All groups share one centre, and each spreads out both ways along 11 directions, with some noise.
Some rows, each with its group after it:
[-24  11  -4  27 -38  30  24 -37  19 -38  36  21  -8  45  -4  24]	A
[-52 -16 -28 -11  -7 -11  28 -33 -39  54  31 -15  34 -15  28  30]	T
[ -8  -3  11   8  11  37  23  -1 -35 -32  16  -6  29   9 -36   6]	Z
[-19   2 -14 -40 -31   7 -19  18  18  -7  23  26  32  -6 -39   4]	Z
[ 29   8  18  -6  35  -2 -38  39  23  10   0  43  18  44  17  11]	Z
[-14 -19 -30  -4  24 -18 -27  14 -40  13 -16  10 -18   5  31 -29]	T
[-11 -34 -43 -27 -18   1  22 -18 -46  17  15  18  10 -28   0 -25]	Z
[ 18  16  -3  -1  -8  26  -1 -24   1  40  19  -4  22   8  48  -5]	A
[  6 -24  17  35   0 -20  17  39  29   4 -25  -8 -13 -20 -45  27]	F
[  9   8  23 -13  21   7  32   2 -14  24  -5 -42  54  17  -7 -14]	A
[  1   3 -15   0 -24  -1  -7 -16   7  -4  33  29 -17  -2  32  16]	A
[  0   9  -3 -10 -13  -9 -20  15   4 -32  21   6   3  -8 -22  -6]	Z
[-18   8 -24 -49  -3 -30 -43  28 -20   8 -33  -2 -32  22  -5  34]	F
[-21  19   1   3  20   1   3   5 -21 -12  15  -3  22  37  21  16]	Z
[-16  26 -22 -26 -33  -9 -44   7  11 -11  29   5   7   7 -12  18]	Z
[  8  14  16  18  13  13   1 -11  -1  29  23 -14  40  37  11  26]	F
[ 34   0   2 -13  13 -10 -18  23   7  23  23  18  42  -2   6 -17]	A
[-13   3   6 -42 -24   0 -23   2   6  20  11 -20  -2  32  -4  -1]	F
[ -9  16  -2  13  -1   0  26 -27   7 -35  13  18  -7  40  35  -6]	A
[ 36  10   1 -27   0  -2 -16 -32   8  18   1   7  12  13   3 -20]	T
[  3 -16 -17  17 -30  34   8 -18  13 -17  18  42  -3  24 -18 -16]	A
[ 32  20 -16   7 -10  17 -46  25   0 -27  11  37 -31 -31  20  20]	T
[ -3  -9  13 -40 -14 -26   2  17  50 -16 -41   7 -12  11 -47 -34]	F
[ -1   4 -24  12 -18  35 -11 -18 -15  23  -8  -1 -11   0  25  -4]	A
[-44   4 -12   5 -23   2  31 -10  28  21 -48 -33   3 -44  -1 -34]	T
[ -4 -16 -12 -10  -3 -29  28  48  15 -22 -25  29  22  60 -51   2]	F
[ 15 -45   7  -7  -3 -11   3   2   2  18  21  19  -5  -9 -19 -20]	A
[ 11  -8  34 -10  20 -26 -37  21   7 -28  37   3 -15  15 -16   9]	F
[ 14  18   4 -46  -5 -17  -9 -15  28 -11 -19  23 -32  11  27   2]	A
[ -1 -22  22  -7 -23  18  23  15  40  60   2   2  14 -19  -8  35]	T
[ 16  13  -2   1  -2  22  -8 -21  -9  15  35   4  26  -7  33 -12]	F
[-36 -15 -59  18 -18 -36 -20   9 -16  23  17  25  -2 -28  12  22]	A
[ 37   0 -21  18 -27  29  30  -7   1 -16 -14  28 -42 -26  36  -7]	T
[ -7   0  10  19  14  -4   0 -34   4   6   6  -3 -17  -7  33  -8]	T
[-31 -19 -33 -13  -2  20   0   4 -33  10 -12  28  -4  -9  12  -8]	Z
[-16  -9  -4  -6   4 -14   7  17   8   9  -1  19   3   1  13  12]	Z
[-39  -2  -6  18   9 -12   5  28 -13  -6 -11 -20 -15  -9  13  10]	T
[ 34   3   8 -18  16 -36 -62  50   2   2  33  11 -14 -42  14  24]	A
[-22 -10 -13 -15  10  -3 -17  19   6  49 -14   7  31 -15  14 -23]	T
[-26 -10   4  14   7 -23  16  -5 -18 -52  33   4 -17  11  -7   9]	F
[ -9  14 -17  20 -14   8 -10 -19 -25  -7  14  -6 -50 -35  42  49]	T
[-42 -23 -58 -15 -17 -10  -6  16 -43  -3   9  38 -24 -26  27  12]	Z
[ 11  20 -13  -9 -13  -1 -14  27   5  -3 -25 -12 -20 -30   7   4]	T
[-42  -3 -24  33 -46  -5  52  18  19 -38 -17  -6 -35 -68 -15  26]	Z
[-24  -5  -6  16 -19  -9  49  -1  12 -13  -2  -7  16 -10 -32  22]	F
[-22  19   5 -35  -6  -6 -62 -16  21  35   3 -22  34   5 -42  12]	T
[  1 -33   4  -7 -21   1   4  -5   2  27  26  -5  -8 -27  -3 -17]	F
[  3  15  46  15  18 -17 -11  16  27 -29   0 -34 -13  11 -19   7]	Z
[ -2 -12 -13   7  -8  -2  11  15  14 -11  -5  34  -5   1  -1  -7]	Z
[  9 -16  16 -32   6  -3 -33 -41  10 -10  38  38   1  19 -32   0]	F
[-11   2  -6 -19 -11 -16 -25   6   0 -28  10  10 -26 -23 -28  30]	F
[-34  17 -32  31 -20  -6  28  -4   9  -4  -4  -4  28  -6   7  -4]	A

New rows. What belongs after each?
[  5  21   8 -21  17  -3   3  14  -4   1 -42 -32   8  -4   2 -14]	A
[-25 -20 -18  13 -21   8 -12 -20  10 -16  23  31  -5 -21 -29  -5]	T
[ -2   0  36   2  41 -23  -3  -2  24  30  -9 -20  17   8  27 -25]	T
[ -5  -2  10  21   5   0  15 -13  14 -16   8   7   3  13   5 -16]	T
[  3  -2 -13 -18 -18  15  13  -3  12  38  -1  11  31 -12   7  -5]	T
[  8  10   7  25  14   5   5 -16   8 -36  18  19  10  -1   1  -7]	F
[ 10   4  20 -16  14 -14 -16  23  12  37  -3 -30  38  -1 -25   7]	A
[ 47  -5 -15 -15  16   9   8   0 -25  12   1  38  25  70  27 -33]	T
[ 22  -5   7 -16   1   2 -30  19   8  27   1   2   0  17  12 -22]	F
[-11 -20  -5 -30 -11 -21  21  -4   6   5   2  11  13  17 -24  -6]	F
[ 29  -3 -26  13 -33  -5  42 -13   5   4  26  19  24  -6  -3  11]	Z
[  5  28   4 -16  14  -3 -25 -45   1   7  14  -9  40  47  -4 -12]	T
[  6  25 -36 -72 -23   5 -20  16 -14 -12 -42  15 -11 -25 -17  21]	A
[ -8 -23  18   7 -10  19  -2  21  32  32  33  31  28  -1 -15  31]	T
[ -9  14 -43 -18 -11  -2  29 -20  -5  -1 -20  26  18   9  29 -22]	A
[-13   2 -21  -2  -7   1 -56  18 -31 -44  21  20 -52  11   0  19]	F
[ -6  -5 -15 -18 -32   8   9  -5  -4  23 -20 -17 -12   7 -21  17]	T
[ 1 11 -3 13 -1 18 -8 -6  3 -1 14 16 11 16 15  9]	T
[ -5 -19  -3  34  16 -12  27  -2 -12 -12   5  18 -16  33  20   9]	Z
[-19   4   7  13  20  -5 -37 -32 -18 -56  25  24 -34  38 -18  32]	F
[-13  -8 -48 -41 -22   4  16 -11 -41 -21 -11  35 -18   2  -5  10]	A
[ 17  11 -15   1 -15   5  -2  36  -8 -32   1  13 -13   1  -6  17]	T
[-13 -14 -21  11  -2 -17  10  20 -20 -15 -42 -14 -56 -27  19 -24]	T
[  1 -10   2  18 -13   8  20 -62  13  -7  17  10 -19 -13   9 -10]	T
[-13  16 -19   8 -15   0  21   6 -12 -40   9  -1  15  14 -11   3]	T
[ 17 -11 -10 -16 -15  -4  -7   5  -5  -6   6  16  -8   6 -22   4]	T
[-24  -5 -24 -21  -4  -4  26  11   2  12   6  37  40   9  23 -11]	Z
[  5  -9   1   5  11  23 -23  25 -71   2  28 -30  -9 -11  -6  33]	A
[-40 -16 -18  21 -11  38 -37 -17 -14  30   6  20 -14  43  -8  31]	T
[-13 -11   0  12  37  16  -2  23  -8   9 -34  34 -10  25  37  -4]	Z
[  3  18  -3   4 -12  27  16 -19  15  -5   3   5  30  29  11 -32]	F
[ 17  -4   1  -7 -13  -5   2  64   6  13   8  -9  16  19  12 -27]	F
[ 12 -26  46  -9  33   1 -14   0  46  39 -30  14   4  58 -11 -28]	Z
[ 20 -27   5  26   9  -7 -44   7  15  24  13  21 -30   0  18 -23]	A
[ 32  -1  -9 -12  -9  21   1   4   3  12  -9  25  16  46  -2 -16]	T
[ 36  27   5 -11 -10   3 -20  21   4 -28   6   1  -7  23 -15  25]	T
[ 18 -19  38  19   0  28  48 -14  21  17 -12 -17  20   5 -49  16]	Z
[ 28   2   3 -24  12 -42 -38 -14  -2  45  -6 -24 -21   0  38 -21]	Z
[  6  11 -10 -12 -17  -6  -1   0 -17 -10  45   5   7 -25   2  50]	T
[ -6 -13 -11 -27   6  24 -20  23   1  48 -29  32   8  -9  10  18]	Z
[ -2  18  -4   4 -11  14  10  -6  -2 -22   4  -2  -7   4  16   4]	A
[-24 -15   6 -12 -11 -30  12  -7  26 -19 -27   2 -37   2 -24   4]	A
[-15  -1 -10 -33  -9 -18  16   3   0   4  -6  -2  13  28  -6  -6]	F
[-21 -21 -41 -16  -7 -10 -15 -22 -36 -24  -9  37 -49  -5   9 -14]	F
[ -4   7  -6  22 -11   4   1  29  33 -29  -5  32  -6   9  -6  11]	Z
[ 12  -4  29 -49  11 -22  13   8   6  35  -2 -29  36  -2 -24  11]	A
[ -7 -24   3  -9  -8 -20  22  54   2 -30  17   9  12  77 -18 -37]	F
[-10  23 -16 -13  -6   4  36 -11   7 -19 -30   2  26  20   1 -20]	A
[ -9  17 -12  11  -9  -9 -18  68   1 -37 -21   1 -16  37 -21  24]	F
[  6  -4   2 -16  -3   0 -20  23   7 -41 -23  18 -25   9 -47  -1]	A
[  9 -16  16 -23  18 -49 -27  45 -22 -21  25  -9 -35 -43  -6  35]	A
[  7  23   1   4  30  27 -25   6 -26  -9 -15  -3   7  21  24  -9]	Z
[ -9  43 -13 -22  21 -16 -46  36 -21   1 -15 -27  24  17  14   6]	T
[-23  26 -11   1 -31  16   9  26 -26 -26  53 -31  10  10  44 -12]	F
[-10  23  -7  -3 -12  -1   9  -1  -5 -10  24  -7  17   1  13  28]	A
